There are 3 nested groupings, the coarsest first. Each group lies inside one group of the grouping before and may be the whole of it. The rows also spread widely along 9 directions, which tell nothing about the answers.
In the rows, 128 means zero.
Some rows, each with its group in each grouping after it:
[ 89 161 112 111  92 142 111 111 137  95 137  98 102 107 118 116 153 104
 130]
sani z_798 z_285
[116 110 126 124 167 131 157 129 117 120 156 163 119 112 156 140 131 130
 130]
Zaze z_132 z_187
[152 156 175 105  99 150 163  94 114  81 143  99  89 138 185  70 140 149
  91]
tofab z_794 z_588
[154 143 165 102 155 110 155 147 111 105 118 126 111 132 142 104 138 169
 153]
tofab z_299 z_292
[151 129 151 125 145  64 173 141 124 103 131 161 132 146 110 125 126 143
 147]
tofab z_299 z_945
[163 135 146 112 163 151 135 125 102 170 116 158 145 110 157 121 100 144
 116]
tofab z_766 z_247
[ 58 113 128 120  98 106 146 155 161 102 153 103 115 126 139 104 134 107
 130]
tofab z_733 z_310
[ 91 124  96  96 155 145 117 152 128 130 116 141 149 127 114 165 155 141
 162]
sani z_798 z_610
[155 199 187 106 151 139 192  77 114 140 151 156 152 154 153 156 124 154
  89]
Zaze z_573 z_973
[155 118 109  80 118 181 127 105 110  67  97 124 159 160  71 144 162  90
 112]
Zaze z_761 z_718
[126 194 136  95 144 173 151 108 122 115 146 148 144 110 101 146 150  96
 125]
sani z_813 z_139
[110  64 138 144 144  93 148 148 124 150 127 159 140 149 159 139 116 164
 129]
Zaze z_707 z_753
[150 139 180  97 132 166 126 126 108 147  99 114 136 110 117  84 125 138
 121]
Zaze z_707 z_264
[102 133 182 154 149  71 160 135 133 189 148 143 122 117 188 125  96 195
 135]
Zaze z_707 z_180
[129 192 175  86 142 154 161 110 119 120 137 117 132 116 117 120 136 126
 116]
Zaze z_761 z_544
[134 116 125 141 130  69 119 139 119 145 129 123 115 123 155 111 113 166
 159]
tofab z_794 z_615
[118 128 152  90 148 129 174 164 139 100 127 151 150 134  96 122 141 110
 129]
tofab z_766 z_518
[140 122 114 126 127  65 134 118 106  90 133 125 112 139 102 142 144 147
 161]
Zaze z_573 z_17
[133 121 103 125 127  99 123 130 123  99 132 124 101 106 116 110 131 112
 152]
tofab z_299 z_292
[140 123 152 115 148 106 166 123 119  82 151 151 106 115 108 109 144 117
 136]
Zaze z_707 z_264
[124 157 129  92 114 134 122 122 114  66 143  79  75 101 142  78 157 128
 153]
tofab z_794 z_588
[127 152 125  71 154 164 117 143 108 111  96  98 138 145 137 141 155 159
 152]
tofab z_299 z_292
[131 135 104 137 115 105 103  93 112 152 121 126 145 139 129 163 117 131
 125]
Zaze z_707 z_753
[111 154 152  91 138 150 160 134 132 106 153 128 125 112 130 107 137 104
 125]
tofab z_733 z_310
[111 152 140 110 108  97 142 130 129  83 132  96 108 138 142 115 141 138
 127]
tofab z_766 z_247
[ 87 114  95 124 122 145 118 121 133 137 161 129  97  75 174 108 108  98
 112]
tofab z_766 z_518
[ 86 147 145  80 141 197 156 143 143  96 142 147 127 100 106 114 158  87
 120]
sani z_798 z_285
[141 132  94 138 168  83 130 128 121 163 144 177 135  86 111 146  97 110
 163]
tofab z_299 z_945
[193 135 134 128 183  94 180 116  97 107 152 209 135 117 115 147 116 116
 132]
tofab z_766 z_247
[ 88  83 166 104 126 151 161 186 163 160 129 155 154 103 108  74 108  89
 117]
tofab z_733 z_310
[120  98 137 122 150 121 157 122 109  93 146 143 104 134 169 133 141 157
 129]
Zaze z_707 z_180

New rows. What belongs after each?
[121 155 172  92 157 161 122 148 112 159 106 104 137 105 137 107 131 161
 143]
Zaze z_132 z_187
[122 105 119 107 129 136 172 139 148  99 119 165 169 175 111 156 139 103
 101]
tofab z_299 z_292
[ 98  73 118 135 104 103 136 144 135 112 146 121 103 125 166  97 121 126
 124]
tofab z_733 z_310
[127 122 102 112 148 116 111 152 124 145 108 160 151 112  79 146 137 126
 169]
sani z_798 z_610
[102 163 123  66 140 166 145 148 148  82 121 119 150 123  72 127 160  74
 142]
tofab z_299 z_292
[153 109 131 149 143  82 170 116 122  93 166 185 109 103 108 118 120  91
 125]
Zaze z_132 z_187
[109 113 151 112 129 143 170 128 128  84 157 149  94 126 172 107 149 143
 112]
sani z_798 z_610
[ 81 139 126 126 119  86 159 142 163 130 154 143 153 134 111 143 121  96
 128]
tofab z_733 z_310
[105 120  85  96 100 147  97 117 120  79 121  82  98 121 141 114 147 110
 136]
tofab z_299 z_945
[137 146  92  96 105 152  71 109 100 102 108  73  97  93 132 100 136 109
 140]
tofab z_766 z_247
[191 177 107  81 135 134  58 110  65 110  84  59 115 116 106 122 146 163
 189]
tofab z_733 z_310
[110 155  94 119 122  91 105 117 118 108 132  93 110 127 153 150 138 145
 151]
tofab z_766 z_247
[ 84  79 128 157 174  87 141 163 131 176 167 165  94  64 180 110  97 150
 159]
Zaze z_132 z_187
[117 147 195 125 169 145 177 125 125 188 147 172 146 112 179 127 101 165
 104]
Zaze z_707 z_180
[125 144 134  98 171 102 154 149 114  85 134 120 105 137 155 138 154 171
 168]
tofab z_299 z_292
[120 174 142 110 109 146 135  97 122  83 146 111  94 118 143 115 155 126
 118]
sani z_798 z_285
[109 161 149  77 165 119 176 146 128  76 143 129 124 133 126 131 157 136
 155]
tofab z_299 z_945
[130 138  82 150 125  55 150 102 136 113 161 158 136 150 128 170 127 117
 135]
tofab z_794 z_588
[133 216 158 103 165 107 136 132 109 157 109 118 164 153 123 173 151 198
 165]
sani z_813 z_139
[123  99 133 101 137 157 171 113 118 106 132 160 152 161 134 153 141 128
  96]
Zaze z_573 z_17
[ 84 146 198 114 142 120 184 162 165 151 155 153 135  77  90  73 110  94
 126]
Zaze z_761 z_718
[104 159 112 111 128  71 111 135 123  96 133  78  86 111 137 117 144 155
 182]
tofab z_299 z_945
[ 72 161 131 109 121 161 110 143 150 166 126 118 134  84 117 114 131 113
 140]
sani z_798 z_285
[149 127 123 123 125  81  97 143 104 134  92  97 123 130 136 120 124 173
 159]
tofab z_766 z_247
[112 181 151  76 114 158 154 126 139  94 130 109 157 148  93 128 151  92
 117]
tofab z_733 z_310
[115  52  84  82 129 153  87 179 111  83  85  96 116 121 109 104 157 127
 167]
tofab z_766 z_518
[ 95 113 132 127 101 104 146 156 152 106 127 138 140 138  87 120 144 106
 130]
sani z_813 z_139
[109 103  75  70 154 169 106 151 110  73 116 116 121 115 114 140 163 108
 158]
tofab z_766 z_518
[109 177 145 130 117 104 137 114 134 111 161 126  91  83 126 100 134 116
 142]
sani z_798 z_285
[141 156 148 131 118  77 145 123 122 128 125 126 130 136 137 122 117 146
 124]
tofab z_766 z_247
[148 179 148 154  90  36 150 107 146 140 144 127 132 131 101 105 104 119
 130]
tofab z_794 z_588
[118 141 156 106 118 154 133 124 123 147  98 105 167 173 151 148 136 163
 100]
Zaze z_132 z_187
[ 98 142 146 107 121 123 109 140 129 160  95  94 155 138 114 137 130 158
 144]
Zaze z_707 z_180
[168 144  74 151  91  84  79  84  99 111 125 117 104 106  93 132 129 106
 150]
sani z_813 z_139
[131 100 158  96 153 143 147 166 121 120 101 142 153 135 102 116 142 137
 137]
Zaze z_132 z_187
[167 196 163  96 143 136 140 109 103 118 131 123 113  89 122  95 123 119
 128]
tofab z_766 z_247
[158 176 128 114 143 130 128  81 101 157 133 144 149 119 109 158 114 126
 123]
Zaze z_573 z_17
[206 130 101 117 135 166  88  89  66 124 103 141 121 112 118 128 134 133
 137]
sani z_813 z_139
[125 158 139 101 116 124 132 126 124 108 130 101 127 131 123 117 137 126
 134]
tofab z_733 z_310
[159  94 150 114 126 136 168 125 118 106 124 164 136 132  97 108 126 102
 101]
Zaze z_761 z_544
[133 132 128 112 127  98 143 132 120  80 142 122 112 131 111 115 142 115
 150]
tofab z_733 z_310
[112 102 102  95 128 107 108 172 128  94 105 107 130 117  83 114 148 117
 169]
tofab z_766 z_518
[167 151 186 130 120 117 157 110 120 176 110 146 160 134 114 110  96 139
  92]
Zaze z_761 z_544
[139 149 129  96 150 136 157 127 126 116 130 147 152 145 122 142 141 127
 132]
tofab z_794 z_588
[130 201 163  88 158 166 167 123 134 153 150 162 157  86 102 117 111  82
 108]
tofab z_766 z_518
[156 115 111 117 141 111 127 139 120 149 104 151 163 143 102 137 123 133
 145]
tofab z_794 z_588
[ 97 105 156 122 101 124 143 143 136 120 134 101 110 139 176  87 126 150
 114]
tofab z_733 z_310
[118 125 150 113 129 120 122 167 124 150  87 111 156 153 115 130 145 181
 154]
sani z_813 z_139
[154 122  83 105 109 122 106 114 116 101  91 123 154 159  86 151 139 109
 133]
tofab z_299 z_945
[135  87  69 120 132 153  98 106 109 126 109 136 151 137 112 166 133 114
 127]
Zaze z_761 z_718
[111 147 144 108 172 139 154 129 123 147 158 153 119  75 129 121 120 114
 140]
Zaze z_761 z_544
[141  63  67 106 123 161  60 129  90 133  75  95 128 124 123 136 134 141
 147]
Zaze z_761 z_544
[123 167 159 119 119 159 146 123 139 178 119 150 177 130 109 131 119 115
  96]
sani z_813 z_139
[ 97 121 105 117 137 116 125 141 132 122 153 127 113  94 132 119 124 105
 153]
tofab z_733 z_310
[124 145 114  93 143 120 161 140 141  93 138 152 154 138  78 143 152  89
 146]
tofab z_794 z_588
[127 148 157 131 138  80 169 136 136 134 151 154 141 128 116 122 114 123
 133]
tofab z_733 z_310
[142 197 158 103 155 110 169 116 122 101 164 144 113 101 122 119 131 114
 136]
tofab z_766 z_518
[136 122 121 127 150 140 133 106 113 150 145 157 129  94 132 130 109 112
 123]
Zaze z_761 z_718
[134 141 144  87 150 131 122 151 105  93 127  94  93 100 139  82 153 155
 179]
tofab z_794 z_615
[ 98  59 111 115 125 117 147 148 138  83 117 138 146 173 113 155 157 128
 128]
Zaze z_707 z_264
[ 60 123 154 125 114 152 143 136 163 169 161 139 122  58 133  79 101  77
 105]
Zaze z_707 z_180
[128 161 183 112  98 121 182 114 136  89 146 117 129 167 149 108 137 132
  90]
tofab z_733 z_310
